Every row belongs to one group in each of 3 separate groupings. Each group adds its own fixed numbers to the row, and there is some noise. The rows also spread widely along 12 directions, which tell nothing about the answers.
Known rows, each followed by its group in each grouping:
7 -4 -6 -8 -13 6 9 9 -14 16 7 -3 -8 3 0 4 -8 -2 -6 0 7 5 -9 -7 5 1 -5 13
 -13 10 0 -4 13 0 -> K_374 K_533 K_132
8 -3 -9 -10 -2 11 -5 24 -2 -3 7 2 -2 -1 -11 22 1 -17 -2 16 0 6 -10 -2 6
 -13 -1 6 -4 6 11 8 8 17 -> K_210 K_782 K_486
8 -14 -23 -19 -16 18 -15 3 2 5 13 -6 -16 17 -16 7 10 10 8 11 4 2 -21 13
 -4 2 9 12 -15 14 3 -15 -8 3 -> K_165 K_767 K_132
17 -8 0 -7 -3 2 2 4 21 9 -9 8 -10 11 -16 12 -20 8 -28 10 12 17 -20 -3 13
 -15 -10 -12 -20 14 -8 20 34 24 -> K_685 K_206 K_728
17 6 -2 4 -1 20 2 -13 11 1 16 0 -5 3 10 -1 -11 -19 20 1 -12 -11 3 4 23
 -12 14 0 -16 -12 -6 -1 3 2 -> K_374 K_782 K_514
-4 4 20 -21 -17 1 17 -4 -4 16 17 -4 -15 0 18 22 2 5 9 0 -17 -4 15 -21 -3
 1 8 9 5 11 -5 -9 -5 -4 -> K_162 K_139 K_486
-10 6 2 -7 -15 -2 6 3 8 2 4 3 -7 7 6 5 4 16 2 11 4 7 -6 -6 0 -7 7 17 0
 11 -1 -5 -3 1 -> K_210 K_533 K_514
5 -2 0 -11 -11 7 0 -10 -9 16 0 -10 -14 6 12 1 2 14 6 -4 -7 4 -2 -15 -8 6
 0 19 -6 2 -10 -14 -5 -8 -> K_166 K_767 K_728
-3 22 9 -7 -9 6 17 -8 -2 10 -9 3 -6 -12 14 -9 3 2 19 2 -4 1 15 -7 13 -2
 2 7 2 1 6 0 -21 -24 -> K_162 K_206 K_514
2 -2 -11 2 0 2 -6 -2 2 7 -9 -20 -3 3 8 4 1 21 -1 -2 7 6 -28 -19 11 -12
 -14 45 -21 -4 -2 -8 7 8 -> K_685 K_139 K_486
8 -8 6 1 -10 5 7 -2 -2 5 14 -20 -8 7 28 7 -7 3 8 0 -31 -3 8 -14 12 6 15
 3 -16 10 -11 -26 -1 13 -> K_165 K_139 K_514
5 -3 17 -7 -9 4 2 13 1 6 7 -2 -2 9 24 21 6 0 10 1 -25 1 5 -22 -21 -9 18
 8 8 8 -15 -13 4 3 -> K_166 K_206 K_728
7 -2 1 -5 -7 7 12 6 -11 12 2 -11 -1 12 8 -7 0 -2 12 -4 -16 4 3 -15 3 4 5
 6 -6 4 -16 -19 -4 -7 -> K_166 K_782 K_132
-1 14 3 -5 -7 3 12 -3 -11 14 3 3 -1 -9 11 1 -5 -2 6 -5 4 2 8 -13 5 -3 -6
 18 -3 -4 5 -1 1 -14 -> K_210 K_767 K_728
-6 19 -5 19 6 -1 8 9 23 -12 -3 5 21 3 21 -5 -1 0 21 2 -2 -2 -5 -9 12 -29
 6 25 -12 -14 -5 -5 -3 5 -> K_166 K_139 K_728
15 8 3 14 -1 -6 16 6 4 8 -18 -1 11 12 31 -20 -11 11 6 -7 -21 9 2 -17 13
 0 10 3 -20 12 -18 -18 8 -1 -> K_162 K_206 K_132
-3 2 6 -17 -16 6 7 -8 1 16 4 -8 -18 -3 7 10 -4 17 -1 5 -4 2 -1 -7 9 2 -1
 11 -8 10 5 -3 -2 -5 -> K_165 K_533 K_728
6 -2 -4 -4 -3 10 -6 -1 0 -6 8 1 0 12 13 2 0 -4 -3 7 -4 2 -5 -3 -15 -1 10
 4 -7 0 -18 -5 3 9 -> K_162 K_206 K_728
6 8 -3 12 4 6 -4 1 7 -9 -1 -2 4 3 16 1 -5 -9 7 7 -7 3 0 -9 -2 -13 3 12
 -7 -11 -6 2 -6 10 -> K_166 K_767 K_514
-4 10 10 -10 -6 3 3 -12 12 -4 12 4 -11 -1 12 7 -11 2 -7 19 -5 -4 17 5 -3
 3 9 -16 -4 8 -5 12 -9 6 -> K_165 K_206 K_486
-3 1 8 -9 -10 -1 8 -4 -4 11 11 -1 -3 14 17 0 -1 7 2 -6 -8 2 5 -16 -19 3
 8 9 -1 8 -19 -12 -1 -9 -> K_165 K_767 K_486
13 3 10 -4 -4 11 -4 -6 -10 4 17 -7 -7 -2 30 19 -11 -16 -6 -1 -15 -7 10
 -19 -9 -1 8 12 -7 -6 -11 -1 15 7 -> K_162 K_206 K_514
13 0 -10 -13 -12 19 -6 -33 3 10 17 -11 -20 7 19 -6 -5 11 14 -2 -11 -14 1
 5 9 8 15 14 -25 -5 -14 -18 -3 -3 -> K_162 K_139 K_728
9 14 8 0 5 1 -6 -12 3 -9 -15 -4 -11 -1 26 -4 -11 6 -1 12 -19 7 11 -8 -4
 5 3 -7 -8 1 -9 11 -11 3 -> K_165 K_782 K_486
0 -1 11 1 -8 -8 16 -11 -4 18 6 -14 -3 14 33 -5 -12 15 -2 -14 -15 0 5 -32
 -1 3 1 19 -14 2 -30 -21 14 2 -> K_166 K_139 K_486
4 12 -13 23 8 -5 6 9 5 -11 -2 5 24 13 28 -22 -12 -6 -6 0 0 3 -3 -6 -12
 -5 13 14 -20 2 -23 -1 12 7 -> K_685 K_533 K_486
1 11 -8 -3 -7 7 5 -2 -20 -5 5 -2 -6 -6 13 -8 -7 -15 -7 12 0 2 15 3 1 22
 0 -5 -11 7 0 3 -13 -1 -> K_162 K_782 K_514
-5 19 16 2 -3 -10 19 0 17 -2 -1 15 4 6 14 -2 -19 5 -3 10 -5 7 18 -4 3 -4
 6 -17 -4 13 -8 13 -2 2 -> K_165 K_767 K_132
18 6 -6 10 5 1 7 11 -24 6 -13 -11 9 -6 25 -12 -15 -13 -1 -9 -13 8 5 -18
 8 2 -5 11 -20 -2 -5 -8 10 -3 -> K_165 K_139 K_132
19 7 -3 -14 -3 14 -17 -10 -8 2 6 -4 -20 -16 16 22 -7 -8 1 10 -7 -6 5 -4
 -1 -6 3 18 -9 -8 11 11 5 4 -> K_210 K_139 K_486
17 0 -5 -16 -5 21 -4 17 -12 3 13 10 0 2 2 9 8 -32 11 8 -10 -5 11 4 -25
 -7 21 -6 6 4 -5 0 -5 -6 -> K_166 K_206 K_486

New rows, each followed by its group in each grouping:
6 3 -18 -8 -14 9 -2 -5 15 1 2 4 -10 11 1 -6 -3 17 5 15 4 -2 -8 18 14 6
 14 3 -25 18 2 -9 -5 4 -> K_162 K_206 K_132
12 0 1 -1 6 3 -12 9 -8 -3 -15 -11 -5 -2 14 12 1 -3 -3 6 -10 12 -9 -24
 -13 -16 -10 22 -1 -10 -5 6 0 10 -> K_166 K_139 K_486
4 13 4 -2 -3 -2 11 15 2 3 -24 1 1 -8 7 -4 11 6 18 7 -11 12 4 -9 2 -8 4 6
 3 12 8 1 -22 -12 -> K_685 K_139 K_486
-2 -1 5 -16 -15 -2 0 0 -8 16 -8 -16 -21 -3 15 18 5 25 1 5 -9 7 -5 -23 -3
 3 -6 29 -3 11 4 -12 -8 -2 -> K_166 K_139 K_486
6 -12 10 -5 -9 -1 15 14 -22 14 0 -19 -7 0 13 15 -8 -4 -16 -2 -14 14 -1
 -31 10 6 -15 8 -8 11 -6 -13 11 17 -> K_162 K_139 K_514
17 9 -2 11 0 -1 7 -2 12 7 -11 5 3 12 22 -15 -14 9 11 -3 -16 4 4 -8 5 -5
 13 4 -20 5 -15 -10 5 -1 -> K_166 K_767 K_132
5 3 -2 7 0 12 23 -13 16 13 17 5 8 16 -11 -16 -17 -11 13 -11 10 -5 -7 0
 31 -22 -8 3 -18 -19 -15 -4 12 0 -> K_374 K_767 K_132
-2 -10 6 -22 -20 6 8 -1 4 21 13 -2 -14 18 -6 14 6 15 5 -1 -1 5 -8 -13 -8
 -5 3 10 1 12 -12 -14 3 -2 -> K_166 K_767 K_728
-1 8 -3 17 3 -2 12 16 2 -5 -10 -2 10 -5 1 -2 -11 -8 -6 9 3 15 -4 -12 29
 -11 -17 5 -11 -1 11 3 0 19 -> K_210 K_767 K_514
-10 3 8 -2 -16 -1 12 10 12 1 24 -3 -3 6 17 25 -6 2 4 11 -12 -9 4 -8 10 0
 13 7 -7 19 1 -10 1 16 -> K_374 K_782 K_486
11 1 2 1 0 7 5 8 -15 2 -3 -6 0 -5 13 2 -10 -14 -4 2 -17 8 10 -9 1 6 -1
 -8 -6 5 0 -2 -3 7 -> K_165 K_767 K_728
14 3 -8 -7 -4 18 -12 -9 1 -5 10 -3 -11 1 14 0 -2 -10 7 11 -11 -6 7 10 -2
 3 17 -3 -13 1 -2 -2 -9 0 -> K_165 K_206 K_514
14 9 15 4 4 8 0 -12 28 2 7 7 -1 13 16 11 -10 -4 15 -3 -16 -2 1 -17 0 -34
 11 10 -2 -19 -20 7 12 6 -> K_166 K_767 K_514
9 9 11 -12 -8 6 -3 -13 4 4 10 -3 -15 -5 26 16 -2 3 10 6 -19 -8 16 -7 -13
 1 18 7 -4 7 -5 4 -5 -2 -> K_685 K_139 K_486
0 -1 1 -18 -17 3 2 11 -3 10 25 2 -3 7 7 27 1 -2 -1 1 4 -6 -3 -9 -19 -7
 13 21 -5 15 -6 -2 16 0 -> K_685 K_139 K_132
1 5 -7 -4 -11 -5 -4 7 2 -1 1 3 0 21 23 0 1 18 1 2 -2 5 -12 -12 -18 3 15
 24 -13 15 -21 -13 7 -2 -> K_162 K_782 K_132
4 -11 2 6 -8 1 14 29 -15 2 6 -11 12 13 23 1 7 -10 9 -3 -30 7 7 -20 -11 5
 16 -1 -2 15 -18 -32 -4 11 -> K_166 K_139 K_728
-7 4 -13 -1 -9 -1 -4 -3 0 -5 7 -10 -7 7 16 6 -12 17 -15 14 6 1 -10 -4 7
 14 -4 21 -24 12 -3 -5 6 16 -> K_162 K_782 K_132
-10 11 -8 -9 -10 2 -9 -8 -1 -4 -8 0 -14 -5 8 -1 2 17 -8 21 14 5 -1 5 -11
 11 -4 10 -7 7 4 7 -15 -3 -> K_166 K_206 K_728
0 14 1 7 -9 7 9 -4 2 2 6 -14 -6 -16 31 7 -11 3 11 12 -23 -11 18 -4 24 8
 11 11 -17 5 16 -8 -14 10 -> K_166 K_533 K_728
5 -1 5 0 -2 3 7 20 -9 2 1 -16 1 -8 11 20 -11 -9 -7 5 -13 6 1 -20 17 -7
 -12 8 -12 5 10 -1 9 18 -> K_165 K_139 K_132
20 -4 -12 -16 -12 11 -10 11 -34 8 -2 -8 -20 -13 9 11 -2 -15 -10 9 -5 8 8
 -2 -12 17 1 6 -11 14 10 -1 -4 -2 -> K_166 K_139 K_514
17 -2 -4 -7 1 8 -15 15 5 -2 -11 -1 -4 11 9 11 6 5 7 7 -15 9 -16 -11 -14
 -14 11 14 -4 5 -7 -1 3 3 -> K_165 K_782 K_486
16 -9 -3 2 1 5 -13 5 -1 -2 -15 -9 -4 13 13 -2 -2 7 -8 4 -12 16 -15 -14
 -8 -6 2 6 -10 2 -16 -5 8 10 -> K_165 K_206 K_514
-24 6 11 6 -12 -1 20 -3 -8 5 28 -22 11 4 36 9 4 7 19 -8 -18 -13 9 -31 3
 5 2 39 0 -2 -9 -33 -14 0 -> K_162 K_767 K_132
8 1 -1 -11 -8 11 5 4 -12 3 -2 2 -9 0 0 -8 1 -12 1 9 -7 10 10 3 -5 5 6
 -12 0 9 -2 3 -13 -9 -> K_165 K_533 K_514
4 4 -3 -10 -9 7 4 7 -18 5 -12 -6 -8 -6 4 -3 4 -1 1 11 -6 11 3 -5 2 12 -5
 1 -3 12 6 -3 -15 -4 -> K_162 K_206 K_132
-14 7 2 -1 -9 -4 17 -4 -13 10 9 -6 4 6 16 -11 -11 4 -12 -5 11 4 1 -17 -1
 4 -8 19 -10 1 -15 -6 7 -8 -> K_165 K_533 K_514
14 16 -7 2 2 6 3 1 -6 -2 -9 8 2 0 20 -19 0 -11 15 3 -9 0 16 2 -12 -1 15
 0 -7 -1 -10 -1 -15 -15 -> K_166 K_139 K_486
-3 14 3 -1 1 4 11 -13 4 5 0 7 2 -3 1 -8 -9 -4 -2 0 14 4 4 -4 1 -6 -10 4
 -5 -8 -5 16 -2 -7 -> K_685 K_767 K_728
26 -15 -16 -8 -9 22 -17 3 -8 2 20 -12 -20 -1 0 25 -18 -16 -15 16 -6 -4
 -11 9 11 3 3 2 -25 8 10 4 19 31 -> K_374 K_533 K_132
9 1 2 7 0 -2 0 1 -3 -3 9 -12 -1 0 36 12 -22 -3 -15 4 -18 -3 8 -15 2 4 5
 5 -23 6 -9 -5 15 23 -> K_165 K_139 K_486
-10 11 -3 -10 -13 7 8 -18 -2 9 21 -12 -12 -4 8 4 -11 6 0 7 7 -12 7 2 16
 14 -2 15 -19 6 3 0 -3 -2 -> K_685 K_782 K_132
14 -4 -18 -19 -10 14 -10 19 -30 3 -4 -2 -15 -11 -9 9 5 -16 -10 15 6 12 1
 7 -12 12 -5 -2 -6 13 14 5 -9 2 -> K_166 K_139 K_728
12 -11 -15 -22 -16 17 -11 -9 -13 5 21 1 -22 7 -5 6 -3 -6 -7 8 10 -2 -6
 15 -12 10 8 -2 -14 8 -7 -2 4 3 -> K_374 K_139 K_728
-6 8 2 -3 -14 0 8 -11 2 -2 15 -8 -8 3 26 -3 -5 11 10 11 -17 -6 17 1 9 15
 16 1 -11 13 -3 -18 -15 5 -> K_210 K_139 K_132
1 12 -3 1 -1 -4 13 -6 -10 -3 -2 8 4 8 20 -30 -8 -4 -2 2 -2 6 19 3 -12 14
 9 -15 -9 8 -21 -3 -12 -10 -> K_165 K_139 K_486
7 2 8 -12 -12 5 -12 -29 -2 5 7 -12 -26 -3 34 9 -16 20 -14 8 -14 -4 11 -6
 -7 21 9 1 -17 9 -10 -2 3 6 -> K_165 K_206 K_728
19 9 -3 5 7 6 1 4 -9 -10 1 3 3 -8 13 -2 -18 -28 -10 10 -6 3 17 3 -2 3 2
 -16 -14 1 -3 20 4 12 -> K_685 K_139 K_132
-1 6 -1 7 -6 -1 21 4 1 13 3 -3 11 11 14 -17 -9 1 7 -5 -2 -1 5 -11 14 -1
 4 7 -16 3 -15 -17 6 -5 -> K_166 K_206 K_132
10 5 -3 -6 -8 1 -3 21 14 -7 8 12 -1 9 16 24 -6 -1 -4 15 -11 0 -2 -3 -8
 -6 21 3 -11 22 -2 4 12 17 -> K_162 K_782 K_486
-4 7 6 10 -3 1 17 -12 0 6 10 -8 5 4 25 -13 -16 2 -1 -5 -8 -2 6 -16 15 -1
 0 12 -13 -8 -16 -11 10 7 -> K_210 K_533 K_728
-2 16 7 -12 -13 -7 10 7 2 -1 9 16 -3 1 26 11 -3 0 1 7 -6 -2 18 -6 -21 2
 20 3 -1 18 -6 3 -2 -7 -> K_162 K_139 K_486
6 -10 -10 -18 -18 6 8 2 -11 11 8 1 -12 14 -3 -10 0 1 -4 6 -1 7 6 9 -7 18
 11 -16 -12 21 -15 -15 -5 0 -> K_166 K_139 K_728
3 4 6 9 3 -3 6 -21 -14 5 -4 -13 1 15 36 -29 -10 5 -6 -7 -13 3 12 -21 -16
 16 1 4 -9 -6 -38 -14 -2 -4 -> K_166 K_206 K_486
-3 5 5 -10 -6 8 15 -12 -23 19 16 -8 -4 1 3 -3 -10 -11 -3 -10 9 -2 8 -18
 -3 3 -17 16 -3 -12 -12 -2 4 -12 -> K_166 K_767 K_132
